The rows are grouped in 4 ways, from coarse to fine. Each group lies inside one group of the grouping before and may be the whole of it. The rows also spread widely along 16 directions, which tell nothing about the answers.
(in the rows, 128 means zero)
Known rows, each followed by its group in each grouping:
[ 54 132 153 148 155 104 160 136  94 169 114 110 171 127 128 149  97 108
 123  74 143 137 160 120 119]
z_475 z_119 z_747 z_759
[173  89 190 115 128 128 170 132 100  93  98 125 140 129 125 115 108 198
  52 154 154 133  75 147 130]
z_475 z_119 z_797 z_446
[132  50 134 150 145 208 174 180  91 147 101 161 134 113 118 181 119  95
 124 139 122 112 130 133 106]
z_475 z_4 z_990 z_182
[142  65 114 161 120 158 131  75 125 153 123  96 136 126  87  96 143 124
  92 107 138 128 110 163 131]
z_27 z_199 z_461 z_153
[125 142 129 128 143 128  79 144 116  88 127 115 112 123 119 122 152 130
 109 123 126 108 122 127 166]
z_475 z_119 z_747 z_899
[108 118 126 123 104 130  97 134 131 157 102 109 151 126 124 122 126 110
 115 140 112 107 145 142 130]
z_27 z_390 z_632 z_803
[131 104 105  94  82 120  71 144 114  68 111 140 129 104 142 129 123 150
 141 139  96  79 114 126 133]
z_27 z_199 z_953 z_494
[103 126 130 128 105 140  72 111 144 148  95 196 154  93 124 106 149  94
 170 130 134 171  99  84  91]
z_475 z_4 z_716 z_591
[164 122 106 115 143 165 114 124 200 128 131 145 114 123 105 148 129  83
 158 133 145 138 147 122 149]
z_27 z_199 z_953 z_657
[198  86 135 161  85 158 108 141 131 105 121 117 109 122 112 154 171 125
 177 194 112 115  91 133 103]
z_27 z_390 z_632 z_894
[161 110 145  94 128  76 164 147 130 180 129 184 136 118 156 132 161 111
 150 134 131 124 141 120 102]
z_27 z_199 z_461 z_816
[ 93 159 146 146 121 101 124 118 137  96 115  99 145 127 101 130  75 157
 138 132 140 140 115 105 126]
z_27 z_199 z_470 z_382
[159 130 147 121 150 203  88 100 142 138 127 174 131 121  97 102 181 128
  46 119 133 162  75 115 121]
z_27 z_390 z_991 z_191
[171 125 138 156  97 127  69 165  88 156 169 129 139 113  88 118 169 117
 155 152  68 106 128 131 125]
z_27 z_611 z_919 z_256
[130 161 144 148 118 106 106 127 100 164 185 157 140 128  97 104 157 180
  80  93  90 153  93 109  48]
z_27 z_611 z_919 z_166
[113 143 141 151 116  93 146  96 131 104 118 154 130 103 105  90  87 175
 165 139 148 181  79  77 106]
z_475 z_4 z_945 z_936
[122 113 108 141 116 189 145 117 102 213 131  98 131 144 123 129 117  64
 119  95 124 123 156 166 172]
z_27 z_199 z_470 z_495
[133 139  81  71 118 110 115 132 202 177 153 100 131 143 112 142  66 137
  91 107 146 122 146 158 149]
z_475 z_4 z_945 z_474
[158 136 150 132 142  95  93 125 150  89 126  86 108 140 119  94 169 142
  76 148 133  97 156 157 167]
z_27 z_390 z_991 z_980
[125 152 108 143 116  76 138 154 114 122 120 144  87 116 121 105 118 162
 148 176 134 112  93  92 139]
z_27 z_611 z_408 z_753
[112 130 122  83  65 124 140 117 104 143 107 170 156  95 144  78  56 156
 153 142  88 129 117 101 131]
z_27 z_390 z_632 z_803
[ 84 147 110 123 110 159 136 123 118 100 120  93 138 129 111 131  40 132
 138 117 112 113 139 121 174]
z_27 z_199 z_461 z_816
[ 54 138  98 117 155  50  97 165 108 184 114 126 144 112 115 123 135 119
  96 117 137  78 141 119 148]
z_27 z_611 z_919 z_256
[ 69 196 134 153 107 188  71  75 131 100 110  76 143 148 119 129 120 109
 137  98 126 164 108 101 145]
z_27 z_611 z_408 z_753
[138 124  95 110 128 142 128 126 138 146 144 121 128 125 109 163 125 121
 152 126 121 111 104 118 142]
z_27 z_199 z_953 z_494
[143 145  83 123  84 119  94 150 167 141 153 131  99 132 115 135  89 132
 138 130 131 126 121 130 116]
z_27 z_199 z_461 z_816
[160 104 165 193  98 204  99 128  42  55 140 105 103 125 134 163 180 103
 167  85 127 149  93 123 128]
z_27 z_611 z_408 z_753
[185 170 192 124 107 150 128 156  78 137 158 112 128 142 118 135 101 144
  94 128 140 161  93 132 175]
z_27 z_390 z_991 z_191
[124 133 156 134 142 149 139 182 124 113 100 135 107 136 152 201 131  97
 131 126 180 142 119 110 118]
z_27 z_390 z_632 z_803
[131  98 137 166  81 182 131  65  95 125 117  93 132 133 136  80 127 112
 127  87 116 150 139 152 136]
z_27 z_611 z_408 z_753
[156 127 188 110 103 126 172 196  82 127  83 156 115 138 178 124 102 122
  99 179 132 114 157 141 151]
z_27 z_199 z_461 z_153
[196 135 102 132  85  93 113  93 178 121 148  94  87 136 122 104 152 148
 174 174 126 123 113 136 137]
z_27 z_390 z_991 z_191
[181 170 154 124  97 126  75 136 112 152 144 152 106 127 135  95 158 104
 129 126 147 169  99 122 169]
z_27 z_199 z_953 z_494
[188 109  93 138 127 172 171 150 106 158 151 154  44 132 150 129 152  88
 142 119 153 130 126 134 167]
z_27 z_611 z_919 z_166
[ 91 146 103 137 106 114 180  85 144 149 103 157 133 119 115  98  84 175
 159 167 112 144  82  77  77]
z_27 z_199 z_470 z_382
[151  86  90  82 128 132 130 126 205 120 106 187 122  99 133 129 131 113
 156 146 130 107 145 110 111]
z_27 z_611 z_408 z_753
[111 125  79 144 126 192 111 119 108 132 104 122 101 124 108 109 150 111
 131 176  93  88 105 114 168]
z_27 z_611 z_919 z_256
[ 70 167 126 111 138 119 151 106 132 132 118 121 152 129 135 146  90 130
 149  97 139 143 129  89 129]
z_27 z_611 z_919 z_256
[ 88 136 160 137 159 117 161 158  72 184 130 137 158 126 127 161 144 116
 105  98 125 127 126 110 105]
z_27 z_390 z_632 z_803

New rows, each followed by its group in each grouping:
[ 93 149 115 127 114  73 129 115  91 110 135 132 128 109 123 104 102 177
 140 110 129 126  88  91 126]
z_27 z_611 z_919 z_256
[113 108 132 140 159  97 184  42 159  88 134 130 153 111 114 122 158 156
 185  95 121 143 123  83  78]
z_27 z_611 z_408 z_753
[ 80 176 112 165 115 105  69 132 125 135 159 116 139 126  78 155  96 155
 121  78 150 165  70  95  82]
z_27 z_199 z_953 z_657
[142 138 125 155  90 132 103 131 144 111 157 105 118 143 124 147 124 143
 141 109 112 139 137 131  71]
z_27 z_611 z_919 z_256
[161 125 188 129 119 128 163 101 121 154 116 178 161 114 137  64 150 121
 155 154  85 160 159 113 110]
z_475 z_119 z_747 z_759
[135 165 149 177 115  61 146 113 141 190 163  83 129 151 112  90 131 120
 147 118 121 148 182 140 116]
z_27 z_611 z_408 z_753
[124 104 148 141 120 116 149 113  94 157 110 212 150  83 106  76 113 157
 134 128 139 175  64  82  93]
z_475 z_119 z_747 z_759
[ 89 153 118 179 120 233  33  66  88 101  92 110 134 123  87  94 201 102
 123 149  88 136  54  95 155]
z_27 z_199 z_953 z_494
[124 172 118 156  78 135 150 168 120 110 134 112  77 161 163 175  78 144
 151 133 135 139 126 123  87]
z_27 z_199 z_470 z_495
[197  95 137 120 108 124 138 141 154 103 134 149 124 121 120 124 147 149
 151 184  86  99 139 133 102]
z_27 z_199 z_953 z_494
[ 90 151 142  98 134  77 183 162 111 185 112 166 159 128 146 148 103 159
 116 150 117 116 120  92  77]
z_27 z_611 z_919 z_256
[198 124  72  81 107  76 133 160 165 115 181 151  65 124 149 146 137 136
 172 129 126  91 138 133 141]
z_27 z_199 z_461 z_816
[171 136 156 108  58 106 105 106 202  53  75 104 104 150 203 121 124 109
 188 160 152 143 182 146 124]
z_27 z_199 z_953 z_494
[146  68 172 114 106 110 186 154 123 138  94 142 181 118 108 110  63 185
  77 181  93  91 148 158  89]
z_27 z_199 z_470 z_495
[ 98 119 116 189 154 141 177 153 108 141 118 151 112 113  97 135 117 115
 169 155 119 124 136  86 104]
z_27 z_611 z_919 z_256
[129  93 151 113 151 149 144 104 137 118  77 134 157 111 124 150 140  92
 159 139 163 132 110 110 162]
z_27 z_199 z_953 z_494
[148 107  83 151  73 116  89  69 133 137 168  85 131 121  91 105 130 159
 168 105 106 134  80 139 109]
z_475 z_119 z_747 z_759
[160 121 139 146 143 126 190 148 130 135 151 157  92 129 143 125 115 120
 142 104 143 157 162 125 120]
z_475 z_4 z_990 z_182
[161  92 103 101 173 135 106 165 183 169 150 181 151  99  76 174 170  91
 149 146 104  93 140 112 112]
z_27 z_199 z_953 z_494
[126 151 116 160 138 130 142 143 119  89 160  93  93 145 110 187 119 141
 147 105 150 131  98 111 119]
z_27 z_199 z_461 z_816
[ 68 119  96 125 144 127  94 145 148 102 132  92 137 127 139 177 116  77
 156  58 124  95 207 140 139]
z_475 z_119 z_747 z_759
[121 152 138 109 133 103 127 103 164 127 119 105 139 134 123 135 111 123
 137 114 160 142 126 121 151]
z_27 z_199 z_470 z_382
[145  92 102 121 116 177  88 154  96 164 144 194 124  92 105 103 145 110
 112 121  91 121 111 124 130]
z_475 z_4 z_945 z_936
[135 135 117  81 105 162  65 110 161 162 153 131 170 123 106 125 107 111
  96  77 111 137 133 143 141]
z_27 z_199 z_953 z_494
[127 109 169 114 114 163 139 140  71 159  95 180 155 103 136  90 102 101
 105 117 120 140 135 126 161]
z_27 z_199 z_470 z_382
[132 142 177 151  89 153 126 128 111 155  80 177 139 126 149  84 128 110
 127 165 120 171 128 111  94]
z_27 z_199 z_953 z_657
[159 142 211 115 114  81 116 136 126 105 100 129 155 129 152  89 156 117
 130 165 111 125 183 139 148]
z_27 z_199 z_461 z_153
[119 143 137 117 107  95 147 103 138 132 125 105 158 130 117 116  94 170
 153 155 106 132 111 115 119]
z_475 z_4 z_990 z_182
[ 59 165 142 144 153 116 170 137  58 172 141 117 158 131 119 139  99 129
 118  86 106 124 133 101 137]
z_27 z_199 z_953 z_494
[121 107  75 113 156 214  92 156 122  43 154 161  90 113 125 198 165 129
 124  89  89  94 109 102 102]
z_475 z_4 z_945 z_474
[ 96  98  82 113 128 120 124 121 132 164 138 139 164  98  76 126  79 145
 123 108 109 103 110 119 123]
z_27 z_199 z_953 z_657
[146 129 180 112 124 111 147 177  89 119 108 153 134 122 154 148 126 131
 120 148 135 117 131 119 133]
z_27 z_390 z_991 z_980
[165  62 119 117 150 181  84 121 128 115 150 130 144 114  96 174 201 120
 101  92 116 110  88 145 109]
z_475 z_4 z_990 z_182
[121  99 128 124 154  93  95 123 153 149 136 129 150 120 101 119 163 140
  72  96 137 122 127 145 102]
z_475 z_4 z_990 z_182
[118  93 118  94 124 104 134 129 134 173 112 136 172 108 123 127 137  97
 161 147  87  77 173 134 141]
z_27 z_199 z_461 z_153
[122 161 153 137  78 121 161 107 110 124  83 104 118 150 185 130 129 121
 192 181 123 134 131 109 125]
z_27 z_390 z_991 z_980
[133  50  74 106 125 192 100 144 153 136 110 172 109 106 153 154 146  44
 132  70 141 103 181 155 131]
z_27 z_199 z_953 z_657
[167 100 142 147 126 114 181  95 139 117 134 121 114 128 135 126 145 133
 165 124 146 141 136 127 110]
z_27 z_390 z_991 z_980
[136 111 154  99 143 131 133 100 143 124 119 137 163 104 113  99 119 115
 121 109 127 134 149 127 168]
z_27 z_390 z_632 z_894
[145 147 102 152 113 127 128 128 130 114 184 132 102 131  96 156 133 193
 122 115 112 142  58 100  52]
z_27 z_390 z_632 z_894
[131 150 151 171  82  74  62 188 128  97 125 164 117 105 101 102  96 166
 130 166 129 140 117 105  78]
z_27 z_390 z_991 z_980
[ 94 178 124 128  85  80 104 114 132 162 134 108 149 129 105  99  70 165
 129 126 130 150 101 109 121]
z_27 z_611 z_919 z_166
[108 160 123 129  94  94 101 138 128  98 122 115 125 125 117 119  85 167
 135 149 117 117 109 113 125]
z_27 z_199 z_470 z_382
[ 85 108 141 135 166 141 165 175  72 135 146 136 161 114 111 170  99 121
 123  83  93  99 164 118 122]
z_475 z_119 z_747 z_759
[112 112 138 139 132  93 122 134 154 123 117 163 143 106 125 136 142 119
 161 116 134 136 149 101  70]
z_27 z_611 z_919 z_166
[140 113 121 108 131 126 202  90 151 153 122 122 124 146 152 109 118 135
 117 121 121 121 161 141 122]
z_27 z_199 z_953 z_494
[142 101  95 102 141 161 139 124 143 153 137 179 121 116 133 141 156 105
 127 106 112 115 133 119 107]
z_27 z_199 z_953 z_657
[134 156 123 128 127  97  96 135 166 163 136 118 120 136 114 117 142 105
 129 136 132 125 152 135 142]
z_27 z_199 z_470 z_382
[125 145 155 155 136 126 165 118 123  52 122 131 113 138 113 102 119 224
  82 171  89 130 102 104  70]
z_475 z_4 z_945 z_474
[118 121 119 166 156 119 153 163 118  76 152  92 116 119  79 166  89 146
 172 147 112  96 139 111 144]
z_475 z_4 z_716 z_591
[230  76 134  93 106  57 147 149 124 120 174 166 106  97 115  87 115 185
 110 120 145 120 108 149 140]
z_27 z_611 z_919 z_256
[ 64 131 124 127 124 159 174  81 118 156  96 136 168 128 136 146 101 126
 148 107 116 143 111  94  85]
z_27 z_199 z_470 z_382
[150 155 178 108 129 120 203 130  75 192 143 169 158 130 153 163 144 127
 186 132 116 167  88  82 102]
z_475 z_119 z_747 z_759
[122 199 149 174 114  81 102 110 135 100 151 160 115 112  97  65 116 159
 170 135 117 183 113  70 109]
z_27 z_199 z_953 z_494
[147 144 122 135 122 135 134 128 138 111 143 131 113 119 104 122 106 121
 173 144 119 131 131 107 160]
z_27 z_199 z_461 z_153
[116 112 119 104  75 172 133 135 121 134 127 152 150 109 139 139  43 114
 159  88 116 143 147 120 118]
z_27 z_611 z_919 z_166
[163 108 106 105 101 234 157 161 123 172 115 131 122 154 118 157 104 127
  79 195  80  86 106 151 128]
z_27 z_199 z_461 z_816
[107 135 107 162 160 145 156 146 131 110 135 139  91 122 113 119  99 103
 136 104 130 125 181 115 152]
z_27 z_199 z_953 z_657
[114 128 125 168 104 122  84 121 171 130 100  83 137 135  78 119  97 134
 116 163 147 130 114 140 120]
z_27 z_199 z_470 z_382
[ 87 146 173 180 156 167 107 163 123 128 124 105 168 125  68 179  82 103
 128 109 152 170 122 107 127]
z_475 z_4 z_990 z_182
[145 137 166 116 131 152 132 116 105 137 117 159 158 101  99 106 126 126
 141 152 119 153  86  93 162]
z_27 z_390 z_632 z_894
[135  91 117 142  94 111 101 103 130 131 106 139 120 102 129  68 128 106
 150 117 146 136 143 136 147]
z_27 z_611 z_919 z_256
[140 134 156  46 152 168  98 200 129 109 111 145 170 122 121 202 114 133
  90 167 103  85 107 118 164]
z_475 z_4 z_990 z_182
[ 83 161 139 156 131 134  97 119 120 102 116  74 128 147 141 183 139  87
 157  78 162 145 136 120 137]
z_27 z_199 z_953 z_657
[165 153 196 130 118 136 145 115 108  94 139 127 158 131 108 110 113 180
 125 152  94 157 101 110 120]
z_475 z_119 z_747 z_759
[ 92 113 102 203 169 102 131  95 124  88 133 132  98 104  97 114 190 110
 191 107 122 121 140  90 105]
z_27 z_199 z_470 z_382
[149 107  87 121 121 141 144 134 149 130 144 127  99 136 128 157 127 147
 130 127 126 113 107 132 102]
z_475 z_119 z_747 z_759
[ 91 150 166 115 149  62 158 117 122 142  77 137 145 124 153  74 129 142
 106 151 140 127 150 114 150]
z_475 z_119 z_797 z_446
[183 102 126 123 120 194 136  91 153 170 151 150 154 117  87  94 145 120
 145 154  64 134 130 131 123]
z_475 z_119 z_797 z_446
[135 113 157  71 157 103 149  66 131 154 126 177 174 102 142  84 181 105
 132  84 120 140 141 112 146]
z_27 z_199 z_461 z_816
[ 85 184 181 114 125  55 115 118 133 113 120  84 168 142 148 132 102 145
 132  97 147 155 149 119 133]
z_475 z_4 z_990 z_182
[130 178  88 140 118  56 149 139 185  89 138  73  51 152 151 111  82 120
 182 143 154 105 206 140 189]
z_27 z_199 z_470 z_495
[ 99 153  82 140 107  82 152 124 135 170 154  86 119 138 102 109  72 160
 139 136 106 101 142 128 130]
z_27 z_611 z_919 z_166
[ 97 153 102 118 138 103 119  96 172 101 118  76 120 155 149 180 176 131
 166 140 129 107 119 113 100]
z_475 z_4 z_716 z_591
[152 124 103 148 141 208 111 129 127 129 165 138 109 127  85 157 157 121
 128 119 101 140  91 113 114]
z_475 z_4 z_945 z_474
[143 127 173 110 151 118 123 109 128  91 120  94 167 121  99 131 133 152
 125 143 128 123 105 123 170]
z_475 z_119 z_797 z_446
[136 153 118  77 102 115  77  95 140 141  99 141 133 122 140  84 164 132
 116 162 117 111  92 123 168]
z_27 z_199 z_470 z_495
[ 60 134 130 172 148 160 104 161 104 118 112 120 142 116  85 130  74 118
  98 104 133 136 136 115 142]
z_475 z_4 z_990 z_182
[111 133 118 135 158 132 155 137 125 154  98 135  90 131 141  96 118  98
  99 125 169 129 151 132 186]
z_475 z_119 z_747 z_899
[153 162 160  99 143  94 146 141 168  55 104 133  89 143 149  73 106 187
  54 171 137 125 155 134 155]
z_475 z_4 z_945 z_474
[104 153  98 124 163 125 116 163 184 157 124 127 103 145 140 166 152  81
 135 130 137 106 182 125 124]
z_475 z_119 z_747 z_899
[126 139 118 125 102  76 114 172 114 187 131 162 131 111 132 143 138 110
 181 151 121 115 121 100 109]
z_27 z_611 z_408 z_753
[ 53 138 140 168 138 175  94 112 148  62  80 106 139 131 133 132 127 101
 118 110 113 123 186 114 105]
z_27 z_390 z_991 z_191
[ 54 148 138 140 146 103  77 126 163 151  79 156 185 106  87  90 137 136
 112 173  94 120 136  92  89]
z_475 z_119 z_797 z_446
[116 173 111 120 105 109 165 111 119 170 131 106 121 147 130 108  93 170
 134 161 111 129  95 113 136]
z_475 z_119 z_797 z_446
[ 75 138 102 196 108 119 112 167 139 105  83 140  90 113 103  90  67 131
 148 183 134 132 147 102 118]
z_475 z_4 z_945 z_474
[ 54 192 127 138 131  76 118  89 124 143 137  73 153 139 135 128 138 116
 169  92 111 129 155 103 135]
z_27 z_390 z_632 z_894
[106 101 132 115 124  87 161 101 134 194  89 149 167 113 122  72 127 126
 123 159 104 106 154 131 121]
z_27 z_199 z_470 z_382
[151 108 152 119 126 121 202 139 151  62  96 114 123 142 142 130 104 191
 134 225  72  80 161 128  99]
z_475 z_4 z_945 z_936
[154 126 136  86 128 125 122  72 141 114 132 151 146 129 142 139 208 154
 123 121 112 130  69 107  83]
z_27 z_199 z_461 z_816
[169 132 164 107 128 123 200 155 132 134 118 124 119 145 155 133 116 136
 127 176 108 110 169 136 137]
z_27 z_390 z_632 z_803
[123 141 151 128 180  76 131 156 110 174 109 208 142  83 102  95 187  85
 177 178 116 116 136  75 166]
z_27 z_199 z_470 z_495
